All rows are made from the same 13 directions, up to rounding. Whole rows:
In the rows, 128 means zero.
[[164 106 137 126  94 133 113 164 153 112 113 143 136 135 136 159 157 101
   98 117 155 131 129 158 126]
 [ 95 107 150 166 159 139 102 104 102  99  84 127 110 139 100  55 111 150
  146 148 126  54 124 117 110]
 [110 138 166 111 133 155 156 132 161 133 115 171 101 131 141 132 123 102
  123 103 161 109 122 140 147]
 [110 102 131 141 121 162 121 117 120 162 147 116 160 141 118 129 164 146
  145 148  65 120 143 146 119]
 [129  77 117 158 138 125 130 116  96  81 129 183 175 147 103 147 165 119
   97 188 154 162 145 165 116]
 [201 127 111 159 111 106  91 158 129 108 107 121 123 128 117 157 131 162
   93  98  93 132  92 123 116]
 [128 154 110 160 107 112 179 174  94 105 119  94 162 194 141 119 130 117
  179  96 182 124  61 134  98]
 [173  89 137 161 185 105 134 107 149 139 103 157  77  98  79  98 106 155
  102 102  88  97 119  91 148]
 [119 141  67 156 148 123 102 192 112 123 164 136 144 126  84 182 142 122
  156 156 130 174 142 183  81]
 [113 160 108 146 157 114 145 131 102  96 132 122 144 124 171 132 128 109
  148 159 189 132 123 140 109]
 [ 81 150 125  77 145 154 133 144 147 142 139 134 115 133 177 140 143  91
  140 126 186 158 163 142 130]
 [122 111 139 136 136 142 136 101 131 162 127 110 122 128 119 103 127 145
  136 114  75 110 124 102 143]
 [ 86 118 172 114  64 163 115 127 143 134 140 155 140 122  77 131 112 104
  138 157 113  88 149 172 136]
 [142 105 161 132 109 124 185  93 140 156 130 107 149 134 124 104 144 121
  136 107  98 109 113 108 146]
 [118 149 117 146 180 136 174 124 106 158 153 141 132 140 179 119 115 156
  169 143 133  92 109 120 142]]

Rows cut short, each followed by the rest of it:
[153 157  86 167 160 105 138 147 106 113 132 119 135 134 127 158 135 147
 132 113 118] : [169  92 126 101]
[111  68 124 144  93 116 114 160 115  92 141 184 154 138  15 133 119  94
 130 185 161] : [128 160 188 111]
[104 156 126 103 122 146  98 156 124 135 151 145 127 129 147 141 117 146
 151 158 139] : [100 150 161 119]
[101 110  99 105 143 166  78 161 129 174 144 100 129 154 136 128 171 155
 153 127  87] : [143 168 142 103]
[139 106 109 102 141 120 110 105 119 150 160 154 137 123  91 145 140 178
 103 146  62] : [177 161 120 134]
[113 148  79 144 107 109  95 124  99 117 177 110 165  89  73 179 121 123
 130 184  85] : [197 152 154 102]
[154 118 144 124 119 118  98 119 133 110  97 134 102 124 121 107 108 151
  98 112 119] : [104 119 104 138]
[130 123  86 129 131 123 133 131 105 158 158  90 153 142 148 137 138 141
 145 133 105] : [166 129 109 132]
[129 109  93 124 133 115  70 134 100 136 137 105 121 131  99 103 106 175
 136 150  91] : [124 150 107 121]
[131 101 108 135 137 125 112 125  84 127 127 132 144 176 114  99 126 189
 134 138 100] : [123 118 108 124]
[116 121 136 146 159 145 162 132 138 143 132 156 125 134 118 134 143 118
 140 121 127] : [123 123 145 127]
[125 173 169  58 142  94 138  69 128  99 139 178 117  96 134 112 104 173
 105 159 139] : [118 161 120 132]
[130  86  95 163 150 135 106 191 155 159 160 141 119  92  71 160 137  82
 154 161 130] : [118 171 185 114]
[182 164 140  95  75  96 117 129 157 138 143  61 155  97 135 156 171 142
 123 101  73] : [145 136 137  92]
[106 115 153 134 140 156 160  54 125 141 125 139 139 117 163 123 136 117
 101 140 104] : [144 128  99 169]
[ 86 132 169 162 110 145 129 134 115  79  89 145 128 148  96  89 107 104
 154 142 173] : [ 56 104 158 106]
[128  71 115 161 141 124 155 125 148 146 120 104 127 120  75 121 154  70
 125 105 120] : [169 135 119 129]
[129  80 116 138 155 129 188 143 153 200 166 116 133 124 106 118 146  96
 171 121 115] : [121 148 131 146]
[118 140 141  84 128 118 142 164 139 124 125 145 124 176  70 115 156 157
 152  84 129] : [142 131 153  79]
[125  71  82 184 106 122 110 132  78 111 121 121 141 150 102 113  78 106
 119 159 148] : [141 103  96 166]
[129 130 160 125 110 146 100 159 150  99  73 110 111 154 143 106 155 114
 126  88 161] : [ 90 116 143  97]
[136 116 143 115 138 117  86 123 146 127 118 132  98  99  78 105 120 152
 121 132  94] : [ 98 159 130 113]
[151 174 140 113 129 115 123 124 128  87 140 171 150 105 162 179 152 144
 101 161 147] : [139 138 172 104]
[182 149 124 148 146  56 173 103 118 103 148 125 149  86 105 132 120 144
 130 149 125] : [126 117 125 111]
[132 121 102 130 139 131 128 139 123 131 119  93 132 142 186 128 146 105
 126 117 165] : [154 125 109 135]
[152  83 159 114 119 128 135  90 137 138 130 156 138 119 128 114 137 144
  98 150 105] : [102 150 121 158]
[ 90 176 109 117 108 140  85 119  96 119 158 162 124 116  95 163  71 167
 123 162  87] : [154 126 134 135]
[ 79 115 160 102  81 164 115  76 131 100  98 115 140 128 172 119 136  66
  87 141 169] : [158 146 113 159]
[148 155 120  69 165  95 123 134 123 131 148 159 108 131 148 117 114 193
 131 134 141] : [120 152 118 124]
[185 149 155 146 159 122 139 109 151 120 113 160 108  89 191 148 128 148
  92 124 126] : [ 84 109 124 148]
[120 143  98  85  92 115 115 158 115 129 156 121 136 138 157 143  95 115
 136 147 181] : [151 142 126 147]
[138 153 124 163 108 122 145 131 146 144 121  95  92  89 133 134  62  83
 132  93 131] : [112  81  90 170]
[149 137 155  73 124 128 148 149 157 153 140 160 106 129 196 122 108 133
 132 124 183] : [ 71 142 129 167]
[115 157 116  91 187 117 136 151 143 147 131 152  76 141  92 115 117 167
 147  78 121] : [149 132 115 109]
[105 133 157 117 135 151 133 109 119 112 130 181 147 149 112 136 155 159
 121 147 110] : [125 136 161 109]
[140 118 143 100 131 126 148 110 126 102 113 141 151 152 191 128 170 121
  99 132 180] : [149 137 127 131]
[114 131 110 154 172 168 128 130 150 169 149 120 123  89 181 169 158  93
 133 144 114] : [142 150 146 138]
[120 137 119 118  87 118 100 153 119 110 138 117 137 120 125 132 101 109
 140 159 164] : [113 141 147 125]
[147 124 124 143 128 103 122 119 133 131 148 116 135  81 101 134 123 122
 133 160 107] : [114 149 140 120]
[ 75  78 146 143 159 158 169 100 126 137 112 147 133 159  90  90 156  98
 139 124 134] : [140 137 127 130]
[149 118 126 115 140  95 111 103 103 110 130 115 140 117 160  90 121 161
 128 175 146] : [ 89 153 112 128]
[206  66 156 179  69 120 138 123 136  93 116 190 173 130  78 180 157 123
  57 139  94] : [132  99 163 143]
[110 229 116 120 179 169 133 154 184 173 128 132  44  86 181 194 101 111
 124  39 108] : [173  91 110 145]
[ 97 105  97 155 180 147 117  68 100 148 138 131 117 103 144 121 106 134
 107 163  91] : [165 142  81 170]
[107 147 111  99 154 120 162 148 105 149 146 110 156 202  81 111 184 194
 180  82  81] : [175 119 136  61]
[140  92 103 182 124 153  73 148 125 139 113 112 113 118 121 137 115 122
 114 133  94] : [112 118 121 143]
[104 229 158  95 114 132 153  85 109 109 135 123 132 114 239 130  85 146
 138 144 165] : [ 94  99 109 150]
[117 165 140 147 146 111 150 102 103  54  88 169 115 137 136 123  96 120
 100 122 192] : [144  84 113 128]
[109 129 193 111 126 148 117  77 158 109  79 111 114 111 131  87 164 119
 109 109 112] : [ 96 145 125 108]
[131  80 110 102 119 109 101  97 114 137 137  44 169 115 176  87 175 112
 133 177 138] : [136 193 109 120]
[ 97 162 144 158 160 161 107  85 108 108  95 130 111 125 159 113 120 157
 118 128  99] : [108 102 109 124]
[128 140 114 200 145 124 203 172 115 162 146  76 155 148 140 111 131 103
 222 117 144] : [ 62  77 146 106]
[106 146 164  82 130 106 117 100 133  68 101 139 129 119 112 100 153 120
 113 144 175] : [135 166 147  86]
[109 115 129 175 173 163 119 113 133 115  94 186  81 119 111 141 102 112
  88 113 124] : [143 102 114 158]
[134  95 131 158 148 152 130 171 146 148 105 129 106 152 136 110 138 112
 148 102 147] : [ 80 114 136 130]
[136  56 131 171 160 156 111 119 151 147 113 128 121  98 145 120 160  84
 110 156 129] : [100 162 136 148]
[180 162 135 118 178 116 153 114 147 152 152 160 120  96 185 162 146 177
 113 126  98] : [115 128 129 136]
[139 137 113 141 170 106 169 148 119 141 137 131 126 154  99 115 136 160
 164 100 117] : [128 105 126 102]
[173 115 140 144 121  89 168 115 152 103 110 105 140  99 136 132 154  74
 106 114 166] : [143 121 124 125]
[ 78 114 153 115 144 166 118 101 134 136 116 138 123 137 115 106 153 127
 130 133 109] : [127 155 136 119]
[ 69 155 130  95 157 140 115 104 135 120 107 113  87 115 143 100 109 102
 129 114 163] : [154 148 100 131]
[135 115 127  75  83 100 130 112 123 109 125 136 125 142 121 118  93 117
  91 118 166] : [173 132  89 166]
[105 141 134 101 106 143  62 104 122 109 130 128 123  91 162 132 108 128
 104 183 135] : [115 170 133 140]
[165 123  97 174 169  97 177 132 121 146 138 140 107 118 115 133  85 131
 132 105 125] : [135  83  91 161]
[115 128 122 141 143 155 109 138 131 145 116 106 119 140 139 125 149 136
 139 109 101] : [125 124 127 114]
[125  87 150 109 137 112 141  85 108 129 132 142 149 145  94  77 141 170
 132 157 103] : [104 155 117 125]
[162 116 133 171  63  96 130 121 133 113 117  42 156  83 136 117 116  61
 135 143 144] : [ 94 114 119 132]
[111  68 153 169 150 125 119  33 122  83 117 168 144  55  89 119 133  78
  70 219 126] : [137 180 135 149]
[144  95 153 104  89 142 129 150 134 183 143 110 142 168 120  90 135 177
 166 116  79] : [ 51 131 129 135]
[178 167 137  94 146  87 163 123 150 139 128 140  95 123 120 131 112 175
 113  62 102] : [145  98  91 133]
[ 88 160 130 113 113 141 134 112 115 144 168 146 129  98 156 138  69 115
 149 182 147] : [101 142 132 167]
[ 98  96 109 113 170 148 154 151 145 173 143 113 119 139 169 111 152  82
 162 129 179] : [133 164 129 142]
[165 107  97 179 129 106 164 122 101 139 159 105 167 104 199 138 108  99
 141 186 165] : [ 98 115 117 170]
[ 95 150 122  97 135 157  93 167 142 148 123 140  77 138 146 122  88 130
 142 106 153] : [109 133 122 145]
[140  89 138 100  83 124 110 144 121 120 124 131 152 165 118 111 143 140
 122 138 141] : [114 144 138 126]
